The first 6 rows are patterns. Each new row is the sum of 2 different patterns, raised or lowered, with some noise. Before adding, each is slid sideways (what falls off one end comes back at the other) and multiplied by a number that may be negative. Names go in the order of the patterns.
Known rows, each followed by the names of its patterns:
[ 17   1  -7  -7  27 -10  25   1   5  -1   2  19  18  -5  26  17  -1  -8
   6 -11   0  -6  22   5   8  -2 -14   2   1  28 -11 -19  -5   9  -5  -9
   0 -34   2  19  14]
z860
[-18 -27 -15  -4   8  -1  11  13  -9   0 -17 -22   7  32 -14 -10  -3  11
  10  15  14  46  20 -10  25 -25 -22  -9  -8 -22  19   1  -1   0  14   0
   4   0   7  24  12]
z841
[ 17  15   8 -26  -1  -2  -1 -19  -6  46 -12 -28  22   3   7  -1 -10 -19
  -4   2   6 -12  -4   0   6  -5  14 -45 -30  -6  -7  -2 -19   8  -2   4
  -5  -4   6  17 -14]
z699
[-17  22  -3  11  -3 -33  -8  20  12   4  25 -28 -28  14   2  -1  -6 -14
  17   1  11   0 -10 -17  -2  14  18 -20   1 -10  10  -5  14  10  15  -7
  -1   4  -4  29   2]
z814
[ 27  -4  14  23  13   5 -15  -7  23  18  -2  -4   8  -8   3  -6  -6  -3
  18  -3  10   4  -8   7  -7   3 -26   0  -4 -12   3   5  18 -19  11  -7
   9 -28  10  -4  16]
z97
[  0 -26  -3 -16  14  26   5   2  13 -16  -5 -23  12  -3   4   2   0 -19
   5  -9   5 -25  17 -35   0   4   1  -8  12  10 -12   6  11   6 -21  12
   1 -14 -28   0 -13]
z56

New rows. What belongs after each?
[-13  -2   2   3 -12  20  14 -39   1 -33 -26 -22  -7 -30  14 -23 -14 -14
   6   1  -7  -7 -22  22  15 -22 -43 -19  -5  -3  17   1 -10 -27 -22 -27
 -23   5   2 -16 -39]
z860 z841
[  1   2 -15  -3 -18  11   4   1  -8   7   1   9  -7 -23 -18 -17 -15 -17
   9   3 -16   3 -21   1   6 -12   8  -6  -9 -17 -19 -14   1  -8 -12  37
  -8 -15   1  -2   0]
z860 z699
[-35 -17  24  38  15  21   2  11 -20 -11   8  10  36  26   1 -43  26  29
  14  -9   0   1  -6 -10 -14   1 -25  16  27  20  22   7  -4 -10   8   3
  -4   8 -12  -7   5]
z860 z841
[ 4 12 25  9 -1 11 33  9 41 15 -6 12 -2 14 -7 18 -9 10  0 17 27 -4 22 -5
  8 -9  5 -2 28 42  4 31 33 29  4 -6  2 35 37 11  9]
z860 z97
[ 18  -6  -9 -27 -21 -18   8 -19  -3  -4 -12   2   8  -2   6 -20 -15 -13
   7  -2   0  -8 -14 -18  10  -2 -11 -25   7 -28  -7   6   2  -2   1   4
 -14  -2  22   1 -34]
z814 z56
[ -1  -5  -2 -30  -2  23   5   6 -10   5  15 -60   3  29  -6  -2   8   5
  17   1   3  -5   3  26   6   2 -24  18   7  48  22  14  18   3  50  -3
  -9 -10  -4   5   5]
z860 z699
[ -2  18  25  34 -13  30  -4  23  -4  23  14  16  23  19  11  22  27  25
   0  19  31  33   2  11  17  12  27  13  13  -2  35  28  27  12  14  27
  12  44  -3   5   7]
z860 z97
[ 16  -5   7  25 -13  -3 -43  22  15   8  -5   3  -5   6  24   1 -34   2
 -41   3   9   8 -28  18 -14  -9   1  11   3 -34  -5   6 -33 -34   4  -3
  -4  -9  -3  -5  -6]
z860 z56
[ 23   0   9  27  19  17  36  15   4  10  30  15  -3  38  16  -1  -2  30
  -7   9  13  49  11  25   7  16  12  22  21 -20 -12   0   7  15   4  26
 -30  12  20  17  23]
z860 z56
[ 26 -15  33  25   5 -24   5 -10   0 -18  14  39   0 -21   5   5   6  21
 -14 -26  -6  10   0 -14  -1 -25   7  12  22 -20 -17 -11 -11  17 -22  27
   2   6  -3   1  19]
z860 z699
[  0   7  13  -7  -6  -1  -6   1  33  15 -29  31  -7  20 -22 -21 -10  34
  34   2  35  -6 -17  19  -9  -6  14   3  15  -2  18  -4  -7 -20  -7  13
  31 -23  11  -4   2]
z814 z97
[ -8  14  25  17  14   4  20 -22 -39 -24   5  -7   2 -15  -6 -17   1 -15
 -11 -12   9   3   7 -17 -36 -13 -18  -1 -36  -3  -7 -25 -10 -17  -8 -23
  21 -26 -12 -39   4]
z841 z97
[ 10  19 -34 -41  -3 -22 -23 -14 -25  11   4 -11 -38 -11 -22 -13 -11 -10
 -41 -25 -57 -23 -11 -24  10  16 -13  -6   5 -33   9 -12 -28  -9 -18  -7
 -17 -45 -39  -8   8]
z841 z814
[  5  17  24  -7  12  14  24  -7  20   3  20  -9   1   3  35  48  19  25
  21  21   6  -6  12  29  34  26   5  -3  17  21  11   1   3  11   2 -12
  -1  14  -3  25  29]
z841 z97
[-42 -13 -47 -52 -37  -7 -56 -37 -30  -8 -38 -14 -47 -52 -54 -40 -52 -21
 -22 -16 -44 -54 -31 -22 -33 -23 -35 -19 -38  12 -51 -18 -43 -51 -36 -24
 -39 -61 -17 -61 -47]
z860 z56
[-23   1 -17 -22 -19  51 -29 -33   2 -23  -2 -19 -32 -37 -16   2   1 -34
 -23  -9  -2 -17   7 -54 -34 -10 -16 -24 -25  -7 -13  -2 -18  -8  -7  22
 -21   9  13  -6 -35]
z699 z97
[ 12 -25   7 -32   2  -4  -4  -9   7  19  -4 -17 -21 -12 -27   6  -5  -8
 -16 -15 -16 -23 -40  -3   8  -8   3  -5   4  12  -4   0  12  17 -17  17
 -25 -25 -26 -10 -31]
z841 z56
[ -7  12 -42  12 -14 -17 -23 -14   1 -27 -21  -3 -20 -12   3 -28 -28  -4
  10 -10  -9 -14   8  -9  -5 -16 -63 -35 -21 -26  -3 -24  10 -27  -9 -18
 -15  -8  14 -29   3]
z699 z56
[  9  -9  12 -65 -34 -18  -9   5 -23   2 -29   5   6  -4  -6  16 -12  12
  36   1 -44 -14 -17  -4 -16  -5  20  -5 -49  15  -4   1  -8 -28 -33  -6
 -21 -12 -13  -3 -10]
z860 z699
[ 22  30  19  11  11  16  47  26  -2  -3  28 -15  21  31  32  18  20  21
  46  10 -27  18  46   5  26  14   7  16  47  19  21   5  33  11  12   1
  29   5  55  49   4]
z699 z814
[-17 -18  -5 -17  -2 -22 -21 -14 -28  -1  -7 -51  -8  10   8 -27   8 -44
 -34  15  -9 -12 -41 -13  22  -5  -6  -5 -10 -28  19   1 -12 -45 -25 -20
   4  -7 -21   7 -20]
z860 z814
[  5   4   7  -3 -17  -9  23  11  26  23 -18 -11  12   3 -11  11 -13  23
   0  32  -5  -2 -21 -19  20   6 -29  -6  -7  22   5  -2  -2  13   0  -4
  14  -2  30   9  -6]
z814 z97
[ -5   8 -50  -8 -34 -16 -31 -11 -19 -34 -36 -26 -47 -20   5   4 -17 -11
 -15 -18 -44 -15 -22  -1  11 -20 -35 -32   0   1 -18 -28 -22 -17 -44   6
 -12 -51 -12 -17 -10]
z860 z841
[ 14   0   3  27  20 -26  27  33  -1  -1   5   9  23  36  16  14  -8  26
  25  13   3  19   6  47  56  18   8   5  17   6  19  13   0  23  -7  -1
  19   3   2  -3  20]
z860 z699
[ 10 -32   9   2   2  -7  13  24  -2 -12 -17 -11 -23  14   0  -4 -13 -11
 -14 -18 -40   2   9  -6   9  -1   8  16  -3   8  19  24 -12  22 -21 -22
 -24  -5 -27  18 -20]
z841 z56
[ 15  18  -7  -5  33  18 -25  43   9  15   4   1   7  17   2  33   9   2
   0  11  -6  15 -34  -1   4   6   3 -23  11   5  32  -9 -12   6  24 -13
  10  16 -17 -13  21]
z860 z699
[ -6   0 -25 -14   9  -2  -7  19 -13 -44 -15   1 -15 -15 -34 -20 -32 -35
  -7   5 -27  23   4  -3 -15  21 -25  -6  -4  -3 -32  -4 -18  -3 -30 -16
 -44   5  19   4  -8]
z841 z56
[  4  29 -11 -27  30  20   9   5 -31  -5  19  13   4  -2   9   4  40  -3
   2 -52 -37  -1   6  11 -38  24 -19   6  -5   2   9   3 -22  25  -5  -4
 -16  14  -4  13 -13]
z860 z699
[ -5  -1   3 -18 -22 -27 -12   4  -1   1  20 -49 -30 -24 -27   1   4 -10
 -15  -1   3   1  15  20  23  26   0  25 -46 -22 -14 -12 -37   8  38 -13
 -26  25   0   7  -4]
z841 z699
[ 17  -6  -2 -15  -4  -5 -11 -42 -35  15 -13  25  16  13  13  22   6  -1
 -10 -10 -26   0   0   5 -23 -15 -25  13  20  14   4 -23  -8  -6 -27  -3
   1  20  18  -3 -30]
z860 z841
[ 19  30 -13   5  -8   2  -1   3   8 -17  32  16  43  43  24  -3  14  20
  24 -13  13   0  13  15   6   3  22  25  41  15  13   8  10  -7  14   1
  35  34   4 -11   5]
z841 z814
[-12 -18 -28 -22 -19 -29   5 -14 -22  -5  -2   1 -23 -22 -20 -22 -26 -17
 -32  -3 -20 -36 -44   6 -12 -17 -24 -15 -25 -58 -39 -13 -27 -35 -11  -7
  -9  -4  -2 -31 -24]
z841 z699
[ -3 -26  -6  -2 -33 -19   4 -28  -4  20 -18 -15   1 -15 -14   4 -25  19
  -7   0 -11 -15  -8   5  -5  21 -10 -10 -21   1 -23   1 -10  15  -9  -3
 -10 -24  10  -8  -1]
z860 z814
[-21 -31 -17 -20 -28 -28 -24 -31 -15 -18   2 -13 -13 -31 -48  -8 -19   4
 -20  -5 -40 -39  -2 -10 -28  -7 -17 -15 -27  -9 -33 -28 -39  -7 -10  -4
 -37 -30 -26 -17  -7]
z860 z814
[ 12   9 -14   5  -1   3 -16  -8 -40   9  17   9  20 -20  -1  10   1  -4
  13   4  34   8 -14   5  14 -24  48  38 -13  -7   9  -2  13 -16  19  -3
   7   9   4   5 -10]
z860 z814
[  3   5  45  25   4  12  12  -4 -27  49  26 -18   8  13  22  33  41  55
  27  -4  45  -7 -10  -3   5 -21  70  38  15  17  26  27   8  14  16  39
  27 -14 -27  10 -11]
z841 z699
[-23   3  -6 -25 -13 -23 -12   5   5 -26 -14  -6  -4   7   2   9  33   9
 -26  15 -29 -24 -10 -15 -19   6  10  -9  -5  10  -8  -5 -15   9   7  10
 -22  -8 -21  -7  -7]
z841 z97
[-26 -20   8   9   0 -14  -2   1 -25 -22  -4  13 -46  20  14   7 -11  12
  25 -12 -25  23  -9   5  -4  -8 -24 -23 -10  20   9   9   3  -3  -3   4
 -51 -21  -7   8  15]
z841 z699
[ 41  31  21  14  16  20  29  29  18  38  35  14  -5  24 -18   1  19  28
  31   2  31   6   7  25  45  15  28   9  47  43  41  11  59  39  11  28
  -3  44   4  -9  24]
z841 z699
[-12   8  27  16   0   5  48   4 -16  51  11   5   8  11  -6   0  16  -4
   2  25  22  29   5  23 -34   2   2  22  14  -3  19  11  29  18   8  38
  39  -2  25  30  13]
z860 z699
[  8 -14  13   0  -5 -29  16  33  -1 -30  49  -5  11 -13 -34 -11 -15 -16
  -6 -13  10   9 -15 -20  17 -31 -30   5  -5   8  -9  11 -17   7 -13  -4
  14  10  -4  14  38]
z699 z97
